There are 4 nested groupings, the coarsest first. Each group lies inside one group of the grouping before and may be the whole of it. The rows also spread widely along 11 directions, which tell nothing about the answers.
Some rows, each with its group in each grouping after it:
[ 40   8  10   8  26  12 -32  16 -22  18 -19 -24 -14  -8  16  43  16   9
 -12  16  13  14  16  14  -5  14] | Limi J204 J636 J210
[ 13  12 -16  19 -16  18   9  21 -15   9   0 -16 -15  -1  -6  -2  20  -6
 -14  15 -21 -10   6 -14  14   0] | Limi J204 J636 J569
[  7  -1   7 -19  10  12   2 -16  20 -45   6 -21  -1  31  23  12 -32  -5
  33  -5  -1   8 -22  -5   3  -2] | Kat J864 J501 J973
[ 15  -8  20   2  -9   4  -7  30  19  -3 -19  -1 -27 -29   4 -19  -6  29
  12   1  15   8 -20  -4  14 -23] | Sus J776 J272 J95
[-31  29   6 -77  34  10  16  -5  -7 -20   0 -13   9  32  -2 -33  -7   5
  57 -17 -13   7 -32 -50 -15  -8] | Sus J839 J913 J575
[  1 -11 -18  13 -17  -9  34   1  27  34 -10  21  19 -20 -42 -14  29  28
  11   3  -1 -10 -14 -17  35 -14] | Limi J619 J402 J794
[-29   6   6 -31  10 -21  -2 -18  24  15 -17  26  34 -14 -17  -5 -14  49
  49 -22  13  -6 -14   6   5  -2] | Limi J481 J807 J425
[  7  44   4 -52  -8  32  -2  38  -5  -4  13 -32  -8  28  -4 -45   9   7
  41  10 -27  -3 -32 -81  10  -8] | Limi J481 J886 J484
[ 49  14 -21 -16   2   3 -22  14  -6   3  33 -29 -48  48   9  34 -32  39
  34  -4  33   2   0  56  11 -18] | Limi J619 J402 J319
[-19  25   0 -51  37   3  11 -39 -13 -18 -13 -14  35  23  -1  10  29 -12
  23  -6 -37  -4  -9 -41 -20  24] | Sus J543 J845 J547
[  2  16 -20  38  14   8   7 -22 -18   0 -42  -9   8 -34 -24  19  67 -24
  13  43 -25 -19   2  34  48  12] | Sus J839 J628 J78
[-21  -2   7 -24  56   1  13 -30 -18   1 -27   1  28   6   2  23  29  -4
   2 -14  -6  12   8 -17 -24  11] | Sus J839 J628 J102
[ 12 -11  15   7  16   1   8  13  -4   3 -41 -11  -1 -31  -2  -7  35   0
 -20  11 -21  14  -7 -45 -18   4] | Kat J91 J456 J126
[ 30 -14   2  34 -11  13  26  29  -1  12  -2 -11 -12 -20  -4   1  14 -22
 -31  13   0  16 -17 -21  15  -7] | Sus J839 J913 J542
[ 54   0   0   1 -28 -31  13 -18  39 -14  -2 -30 -10 -13  25  34 -21  23
  -4  22 -28   2 -30 -13 -33  31] | Limi J619 J912 J791
[-18  -8  21  31 -22 -13  -5   5  29  -5 -47  16  20 -67   4  -3  10  17
  -6  11 -29 -10 -10 -19   5  12] | Limi J481 J882 J153
[-16   0  14  -2  10  10   7 -10  19  -9 -25  16  32 -25 -12   0   6 -12
  30   3   5   1 -30 -10  38  -2] | Sus J776 J60 J500
[ -1   2  28 -36  -4  41  -7  34  23 -19  13  -8  -6  19  12 -37  -8   7
  30 -18   2   8 -28 -62  22 -32] | Sus J776 J272 J435
[ -3   6  -7 -13  -4   3  -4  29 -31   6   8 -11 -32  18   6 -16 -11   7
 -16 -27 -13   3  13 -16 -37  -5] | Kat J91 J456 J713
[-27  -7  16 -10  21  34   6  41 -25 -29  -5 -16 -22  16  21 -11 -28 -17
 -12 -17   5  18  -1 -30 -13 -24] | Limi J204 J636 J210
[-35  13  14  -8  -3 -14  -1   5   3 -10 -18  22  38 -32   1  10 -52 -18
  33 -13   5   4 -39  17   2  28] | Limi J619 J402 J794
[ 39  12  -1 -11  11 -28  15 -22   5  -6 -15 -20  -7 -14   4  31 -14  11
  22  22   8  11 -34  25 -13  24] | Sus J839 J628 J78
[  4  12 -11 -26   7 -12  16  -6   0   8  -6  -5  -2   4 -13   0 -14  29
  26   1   6  -1 -16  -1  -5   3] | Limi J204 J636 J210
[ 18 -16   3  -6  15   0  25 -12  16   9   3   2   8   7  -3  15   4  14
   2 -12  16  13 -12 -11   1  -9] | Sus J839 J628 J102
[  9   6 -22   0 -18  -8  29  -1 -10  -1  10 -12 -21   9 -12  -6   9   4
 -12  -2 -23 -11  -3  -9  -8  -3] | Sus J543 J845 J547
[ 18   6 -28  23  10  -5  10 -19 -27  15  -7 -13 -18   4  -9  30  37   1
 -14  10 -13 -11  23  35   1   7] | Sus J839 J628 J102
[ 30 -14   6  20 -12 -19  21   9  21  27 -30   0  -1 -47 -12   3  16  31
 -22  19  -3   6 -13 -26  -7   7] | Limi J204 J636 J210
[-27  -9  16  33 -16   1  11  14   7  -8 -23  15  28 -44   2   1 -20 -21
 -14  -4  -9   2 -15 -10   6   9] | Limi J481 J807 J425
[-23  -8 -16  27   5  51 -15  -1  -1 -33   0 -22 -30  40  12  -5  55  13
  -5  -2 -39 -30  54  -5  40 -52] | Limi J481 J807 J425
[ -3  30 -17 -24   2  12  15  27 -32   9  -1 -17 -28   7 -19 -37  20   1
  21   4 -16  -3 -14 -23   5 -11] | Sus J839 J628 J102
[ -2  36  30 -14 -17  30 -20  41  10 -12 -29 -18  19 -41   4 -39  20 -14
  31  26 -39  -1 -40 -75  26  11] | Limi J481 J807 J425
[ 24 -12 -15  12   8 -30 -15 -27   4  23  -9   9 -20  -4  -5  43  15  56
   0 -12  19 -12  29  69  -3  -4] | Sus J543 J845 J547
[  6   5  -1   0   1  14  11   9  -8 -17  -5 -24 -14   7  10   5  -3  -6
  -7  10 -18   0  -5 -22  -4   1] | Limi J204 J636 J210
[-21  11   5 -39   3   8   5 -16   1 -27  22  -2  12  37  19   5 -37 -16
  19 -32 -13  -1 -14 -23 -19   6] | Sus J776 J60 J500
[  8  17 -21  23 -44 -37  -4 -27  13  17  -8  18   2 -39 -15  15  -5  20
  17   6 -18 -32  -7  58  11  32] | Sus J776 J272 J95
[-33  -9  23  -8  15  32   7  16  17 -36 -29  -2  -2 -11   7 -34  26   0
  22  -2 -17   2 -14 -44  27 -36] | Sus J839 J628 J78

New rows. What belongs after each?
[ -8 -27  14  30  -5  13   3  -4  12 -17   0   9   7  -5  22  25 -11 -17
 -30 -20  -1   3  10   6   1  -4] | Sus J776 J272 J95
[-26  -1  12  16  -9  41  -8  40  -4  -7  -6  -3   1  -4   5 -27  19 -10
 -11 -11 -21  -4  11 -45  23 -26] | Limi J481 J807 J425
[  1 -25  32  -9  19  -4  -7 -18  27  -8 -19  10  16 -11  25  23  -2  22
 -11 -23   4  13   3 -17 -23   0] | Sus J776 J272 J95
[ 71  15  18  -1   6   5 -33  62 -15  28 -13 -35 -47 -21  10   8 -11  36
   6  23  42  30 -19   8   1  -8] | Limi J481 J807 J425
[ 10   3  30 -30  39  -5   0 -12  -3 -13 -13 -15  36   4  30  43 -36  -9
  -1  -9   8  32 -22 -32 -45  33] | Limi J481 J882 J153
[ 28   5  12  19 -37 -15   2  26  27   3 -11  -4  -6 -44   2  -3 -35  19
  11  16   6   4 -39   2  11   6] | Limi J481 J807 J425
[-23 -14  -3   6  -3  -1   5  -1   8   7 -12  14   6  -5  -3   0  18  21
  -8 -18 -19 -11  17 -13  -3  -9] | Limi J619 J402 J794
[  7  11  34  -1   6  26 -25  32   0  -6 -18 -14  18 -21  23   5   0 -16
  -2   4  -9  16 -13 -44   0  11] | Limi J481 J807 J425
[-11  11 -29 -12   1  -9  23  -7 -26  18  20   1  -9  24 -15   1  -7   1
   5 -22  -3  -6   4  18 -11   1] | Sus J839 J913 J542
[-36  -8 -20  27  -9  22  14  21 -30  11  12  10 -17  12 -10 -17  23 -16
 -29 -27 -21 -15  33  -1   7 -25] | Sus J839 J913 J575
[ -1   1  13 -30  13 -32  10  -8  14 -13 -25   2 -12 -22   7  -1 -32  38
  34  -6  14  11 -32  14 -26   2] | Sus J839 J628 J78
[ -1  -7  -6   2  14   2  13   2 -10  -3 -17  -6  -6   0  -9  -2  15   2
  -2  -3  -9   2  -1  -9  -5  -7] | Kat J91 J456 J126
[-10 -29 -18  17   5  -5  55 -34  23   7  -5  14  20   4 -24   2  39  10
 -14  -8 -14  -7   3 -23  11 -17] | Sus J839 J628 J78
[-17 -24  12   8  13  17  10  40  -6   2 -24   1 -18 -10   1 -19  20  15
 -25 -13  -2  13  11 -40  -5 -33] | Limi J619 J402 J794
[ 22   7   7  13  -3   7 -23  16 -13   3   0  -7  -9 -10  12  27  -3  -9
  -8  -2   5   4   1  24   5  10] | Sus J543 J845 J547
[ -5  -3   8  11  -7  16  23  14  -2 -10 -12 -11  11 -15   7  -3   6 -25
 -29   7 -31   4 -10 -56 -10  11] | Limi J204 J636 J210
[-17  26 -21 -39 -14  -5  19 -30  15   6  15   9  22  18 -25 -21   8  17
  49 -13 -23 -26 -20 -16  16   5] | Sus J776 J272 J95
[ -1 -25  -2  18 -16   2  31  -4  25   7  19  17  10   3  -3   6 -12   0
 -14 -23   3   1  -7  -9   8 -14] | Sus J839 J913 J575
[-13 -10   0 -23 -27  16  29  28  16  -9  41   3 -21  35   6 -40 -29  13
   3 -41  -5   2 -15 -49  -8 -36] | Sus J839 J628 J78
[ -1   1 -46  21   1  -2  41 -30 -18  -3   8  -9 -19  24 -23  13  23  -4
   0   6 -14 -20  11  38  18 -11] | Sus J839 J628 J102
[-58 -10 -21  -3   1 -10  36 -17   1  -8   7  28  14  23 -20  -7 -34  18
  15 -35   6 -16   4  19   1 -21] | Limi J481 J886 J484
[ -1 -19   7 -30  26 -13 -14 -45  15  -9  -4  -4   5  33  30  31  17  42
 -14 -38 -31  -4  38 -23 -62   7] | Kat J91 J456 J126
[-11  -2 -34  10 -45 -12  28   7  25  10  14  15 -21   3 -33 -30  -5  42
  28  -8  -8 -29 -10  17  36 -30] | Limi J619 J402 J794
[ 13  25   1 -11  -1   8 -10  25 -10  20   0  -8   6  -6  -9  -3  -9   7
  24   2  12   6 -18  -6  14   5] | Limi J481 J807 J425
[  2  -2   2 -18   3  -6  19  12  -3   3  16   0 -11  12   4  -1 -41   5
   8 -23  20  16 -21   2 -17  -9] | Sus J839 J913 J575
[-48 -40  19   3   9  14  34  -8  18  -5   7  28  36   9  12  -5   4 -13
 -41 -51 -20   8  15 -64 -26 -16] | Sus J839 J913 J575
[ 36  -2   3  27   8  22 -28   7 -18   8   3 -17 -10   7  19  46  34 -14
 -34   1  -6   2  29  13   6   7] | Sus J543 J845 J547
[-12 -38  -6  23  -4  21   9  -8   6 -11  42  15  -8  48  20  32 -30  -5
 -33 -53  19  -1  34  27   0 -30] | Sus J776 J272 J95
[  9  28 -12 -27  25   5   3  16 -52  -1  -3 -38 -40  22   8  -4  12  -7
  -2   4 -19   7   5  -9 -35   4] | Sus J839 J913 J575
[-14   5  -2   2  -5   5 -37 -18  -2   6   0   9  -2   5  13  16  27  21
   1 -24 -26 -28  41  20  -2   5] | Sus J776 J272 J435
[ 19   1   1  16  -7   7   5  17  -9 -11  -2 -16 -25  -7  13  10  -5 -11
  -8   7  -4   6  -9   8   0  -1] | Sus J839 J628 J78
[ 27 -13 -14  12  35  -5  35  -6 -14  16 -12 -14  -3  12 -18  32   2  13
 -12  14  33  19  -5  13   0  -9] | Limi J481 J886 J484
[ 15 -16 -24  -7  -2 -33  55 -21   8  -4  -6  -8 -16   6 -20  -4 -16  25
  -2  -2  -4   3 -23  -3 -27  -5] | Kat J91 J456 J126
[-12   0  10  29   9  54 -15  45 -25 -14 -12 -16 -13   0  14  -2  23 -31
 -23   6 -13   1  19 -23  29 -20] | Limi J204 J636 J569
[ -2   1   1  18  -8  19   9  44 -34  -3  11 -12 -29   0  12  -7 -18 -34
 -29 -11  -4  12  -1  -5 -12  -7] | Sus J839 J913 J575
[-11   2   2  27  -6  32 -17  27 -13  -6 -14  -9 -14  -9  10  -1  26  -7
 -18   5 -25 -11  25 -10  18 -10] | Limi J204 J636 J569
[-12   5  -7 -25  35  -6  -7 -14 -19  -5 -33 -11 -15   5  -5  -4  32  29
  15  -5 -19  -6  16  -2 -23  -5] | Kat J91 J456 J126
[ 46  -3  29   0   4   3 -31  21  16  35 -11   5   7 -29   7  19  10  26
   4  -2  31  20 -10  -5   9   6] | Sus J776 J272 J95
[ -4 -17  14 -10  48  -8  10 -41  16 -17 -50  -8   7 -14  10  20  52  29
   3   8 -18   4  10 -17 -16  -4] | Sus J839 J628 J78
[  7  -2 -13  42 -15  34   1  33 -16  18   9   0 -15  -3 -12  -5  38 -20
 -16   2  -4  -7  15   4  44 -21] | Sus J839 J628 J78
[ -6 -10  15 -11  -4  30   3  32   6  -4   9  -1 -14  11   6 -29   2   5
  -2 -22   1   5  -5 -45   9 -30] | Sus J776 J272 J435
[  4 -25  21  14 -38 -21  -4   4  57  11  17  35  26 -23  11  19 -72  37
  11 -36  35   4 -23  22   5  -2] | Limi J481 J807 J425
[ -9  20  -5  29 -12  28 -41   2 -12  -9 -12 -15  -3  -4  16  15  42  -6
  -4   9 -48 -30  38   8  22   6] | Limi J481 J807 J425
[-10 -11   7 -19  26   9   7   0  -9 -18  14  -8 -14  33  22  16 -31  -1
   1 -31  15  17   1   8 -21 -15] | Sus J839 J913 J542
[  7 -25   7   5  30  20  15   2   6   6  12   4   7  23   2  22  -4  -1
  -2 -22  35  21   0   4  16 -27] | Sus J839 J913 J575
[  1   4  -2  -2  -6  16  -4 -14  14  -5  15  -8  17  25  10  16   9   8
   3 -12 -22 -11  11 -23   6  -1] | Limi J481 J807 J425
[ 47  27  -8 -47  18  -9  15  19 -11  20 -13 -38 -25   9 -16 -13  19  36
  29  25   0  16 -32 -40 -14   1] | Limi J619 J402 J794
[  2 -12  14   5  -6  10   3  11  23 -16  11   1   2  12  17  16 -42   9
   5 -14  17   8 -14  -4   5 -12] | Limi J481 J886 J484
[ 19  -3   6  22 -14   9 -23  16  26  10  -6   3  -5 -17  -1  10  -3  34
  21   3  19  -4  -2  25  40 -18] | Limi J481 J807 J425
[-15  -6   6  38  26  12 -27 -26 -22 -20 -18   2  13  -7  32  66   8 -35
 -20  -9 -11  -3  34  56  -1  23] | Sus J839 J628 J102
[ -2  34  17 -19  20  18 -11  26 -25 -15 -37 -23  -7 -29   4 -17  20 -22
  28  25 -20   9 -31 -26   8  13] | Sus J839 J628 J102
[ -5  15  -3 -21  28  -9  -8  -1 -20   1 -16  -6   1   3   0  23 -16   9
  27  -4  11   7  -8  28  -9  11] | Limi J619 J402 J794
[ 30  11 -16  24  16  -8  -6 -18 -14  15 -20 -14  -9 -17  -8  37  33   3
   6  27  -3  -6   7  48  17  14] | Sus J839 J913 J575
[ 15  -6  -4  21  15   7  -7 -12  10 -25 -22 -16 -19  -4   9  34  -2  19
  16  23   9  -6   3  49  28 -11] | Limi J204 J636 J569
[ 16  43   9 -13  25   7 -25  30 -42   7 -44 -29  -2 -34   0   7  26 -19
  19  36 -17  12 -20 -10  -1  33] | Limi J619 J402 J794
[ -4  -7   7 -34  22  -8  30  -3  -2 -19   6  -2  -8  21   4   4 -54   1
  15 -23  31  23 -33  -3 -20 -13] | Sus J776 J60 J500
[ -5 -31  20  16  11   6 -20 -14  22  -5 -15  12  14  -4  23  28  13  15
 -23 -28 -11   2  28 -10 -15  -2] | Kat J91 J456 J713
